The groups are shells around one centre, one inside the other: the same stretched ball of 3 dimensions in 9 sizes.
In the rows, 128 means zero.
Some rows, each with its group after it:
[137 185 172 106 199 159 185 246 107 101  78 125 110  87]
dabet
[132 174 166  97 194 153 176 239 107 106  80 133 110  87]
Kode
[126  80  86 166  76 112 120  72 121 152 167 145 107 153]
Nadi
[128 115 108 129 122 122 123 116 129 149 132 151 119 136]
kigo
[137  93  98 208  70 127 153  86 110 133 176 118  95 154]
Tuge
[138 126 110 164 114 132 139 107 130 143 140 134 117 146]
Kode
[133 160 138 100 174 139 140 175 132 136  93 149 127 114]
Menap
[126 150 140  87 174 135 140 188 123 132  92 153 121 104]
dabet
[138  91  89 206  67 122 138  63 122 146 177 125 104 165]
Menap
[126 129 120 107 145 126 127 144 128 144 114 154 121 123]
veke
[129  90  87 163  84 114 117  69 130 157 161 146 114 157]
kasu
[138 190 172 104 203 160 182 244 112 104  74 127 114  89]
dabet
[121 110 118 110 131 121 131 149 114 136 124 153 109 117]
Kode
[133  97  93 177  85 121 130  77 126 149 162 136 110 156]
veke
[139 163 142 129 165 147 158 176 125 126 103 132 120 118]
kasu
[128 156 148  90 180 140 151 205 117 123  89 147 117  98]
Nek
[123 106 107 119 121 118 120 121 124 147 132 156 115 130]
Nadi
[121 107 109 109 127 117 119 129 123 147 127 159 116 126]
Nek
[131 118 107 141 118 124 126 109 131 149 135 146 120 141]
veke
[125 141 137  94 165 133 141 182 119 130 100 151 117 106]
kasu
[134 140 121 124 145 132 132 137 134 145 115 147 125 131]
Tuge
[136 144 125 136 143 137 143 142 130 138 118 139 121 131]
Nek
[142 167 148 140 164 152 171 187 118 117 104 123 114 115]
Nadi
[131  90  95 181  79 120 137  85 116 142 167 132 102 151]
kigo
[142 142 133 173 129 146 171 153 113 119 132 116 105 129]
kigo
[123 125 118  94 148 122 118 143 131 148 110 162 124 121]
Tuge
[139 182 175 126 190 163 198 249  98  92  86 114 102  87]
Menap

New rows. What belongs after each?
[141 181 163 125 185 158 182 221 113 107  89 122 112 100]
veke
[144 183 171 145 180 165 202 236 100  93  95 107 102  96]
Tuge
[122  83  99 149  90 114 130 107 109 140 156 145 100 136]
Tuge
[133 139 142 142 144 143 172 187 102 111 119 125  99 109]
veke
[139 127 115 170 114 135 148 117 124 136 141 128 112 143]
veke
[137 123 126 180 111 139 170 146 104 117 145 116  96 130]
veke
[138 146 145 158 142 149 181 187 101 107 122 115  98 113]
veke
[122  92 102 135 103 115 125 113 115 143 146 150 106 133]
kasu
[121  71  79 150  75 104 106  63 126 161 166 156 110 154]
dabet
[143 169 156 154 162 158 188 202 108 105 107 112 105 110]
veke
[127  68  80 188  57 110 126  59 115 149 183 137  99 160]
Kode
[140 149 132 152 142 143 158 153 123 128 120 127 115 129]
Nadi
[131 164 153  97 183 145 160 212 115 118  87 141 116  97]
veke
[137 160 143 122 166 145 157 181 123 125 101 135 119 114]
kigo
[137 109 108 187  93 131 153 107 114 132 158 123 102 146]
kigo
[131 161 159 105 180 148 172 226 104 108  90 133 106  91]
Kode
[139 153 151 155 150 152 186 198 100 104 116 114  98 109]
kasu
[130 128 116 125 135 127 128 129 131 146 122 149 122 132]
veke
[136 158 138 118 165 142 148 170 128 132 101 140 123 118]
Nek
[139 132 119 165 121 137 152 128 122 133 136 127 112 138]
kigo
[135  92  87 192  73 119 129  61 127 152 172 133 110 164]
Tuge
[139 174 150 116 180 150 161 194 126 124  91 134 122 111]
Kode
[132 116 122 164 113 133 160 143 105 122 143 125  98 127]
kigo
[121  87  98 135  98 113 121 105 117 146 149 152 107 136]
Nek
[135 175 159 103 190 151 167 219 116 115  83 135 117  97]
veke
[145 148 130 175 130 146 166 142 122 126 131 117 112 136]
Tuge
[142 122 119 198 100 140 169 125 109 122 155 111  98 141]
dabet
[124 106 119 137 117 125 147 148 104 127 137 139  99 120]
Tuge
[127 147 150 102 169 141 163 212 104 113  98 139 105  94]
Menap
[132  88  92 185  75 119 135  78 117 144 170 132 103 154]
Nadi
[122  67  85 165  68 108 122  76 112 148 173 145  99 149]
Menap
[134  91  95 191  75 122 141  83 115 140 170 127 101 153]
veke
[137 107 109 195  88 132 158 108 110 129 162 118  98 146]
kasu
[147 159 143 178 141 154 183 170 112 112 124 108 105 125]
Kode
[121 114 123 108 136 124 136 161 111 132 120 151 107 112]
Menap
[124 107 118 132 120 124 142 146 107 130 134 142 102 120]
dabet
[124  76  84 162  75 110 116  70 122 154 167 147 107 153]
veke
[130  79  87 187  67 115 131  70 116 146 176 134 101 156]
kasu
[121 129 132  91 157 128 138 180 114 131 105 154 112 105]
Menap
[140 177 167 133 180 160 193 232 102  98  93 115 104  95]
Nek
[140 133 132 179 120 144 176 156 104 114 139 113  97 127]
veke
[143 152 134 163 140 147 165 153 121 125 123 121 113 130]
Nek
[123  90  98 139  99 114 122 103 119 147 149 151 108 138]
Nadi
[128 142 132 100 161 133 136 168 125 136 102 151 121 114]
veke
[139 139 142 176 128 149 188 179  96 104 133 108  92 117]
Menap
[125  99 111 148 105 122 142 129 107 132 146 138  99 128]
Nek
[138 109 102 188  90 129 145  92 121 140 160 126 107 153]
kasu
[131 116 107 143 117 125 128 110 129 147 137 145 118 141]
kigo
[126  80  90 171  75 114 128  81 115 146 168 140 102 149]
veke
[127  79  94 179  73 117 139  91 107 137 171 133  95 146]
Tuge
[139 115 109 186  97 132 150 104 120 135 155 123 107 148]
veke
[140 188 171 113 198 161 185 239 111 104  79 124 113  92]
Nek
[123 115 124 119 132 126 143 161 108 128 124 145 104 114]
Kode
[137 101 102 196  82 128 151  95 113 134 167 121 100 151]
kasu
[135 185 172  95 204 157 179 247 110 105  73 131 113  85]
Kode
[128 151 141  96 171 137 145 188 121 129  95 148 119 106]
veke
[145 156 140 171 141 151 176 164 115 117 124 113 108 127]
Nek
[133 164 160 115 178 151 178 226 104 105  93 128 105  93]
Nek
[132 170 150  86 191 144 148 203 127 128  80 148 126 102]
Menap
[141 179 154 119 183 153 166 200 125 121  89 131 122 109]
Tuge
[118  90 103 121 109 113 121 120 115 144 141 156 107 128]
Menap
[131 137 123 118 146 131 133 144 130 142 114 148 122 126]
veke
[125  85  86 150  86 110 112  74 128 158 159 152 113 152]
veke
[134 163 142 100 178 142 145 183 130 133  91 146 126 111]
Tuge
[130 148 147 114 163 142 163 200 108 116 103 136 107 102]
Nadi
[129  97  91 151  95 115 114  78 133 158 152 150 118 153]
Nek
[143 182 169 136 183 162 194 231 105  98  92 113 106  97]
Nek
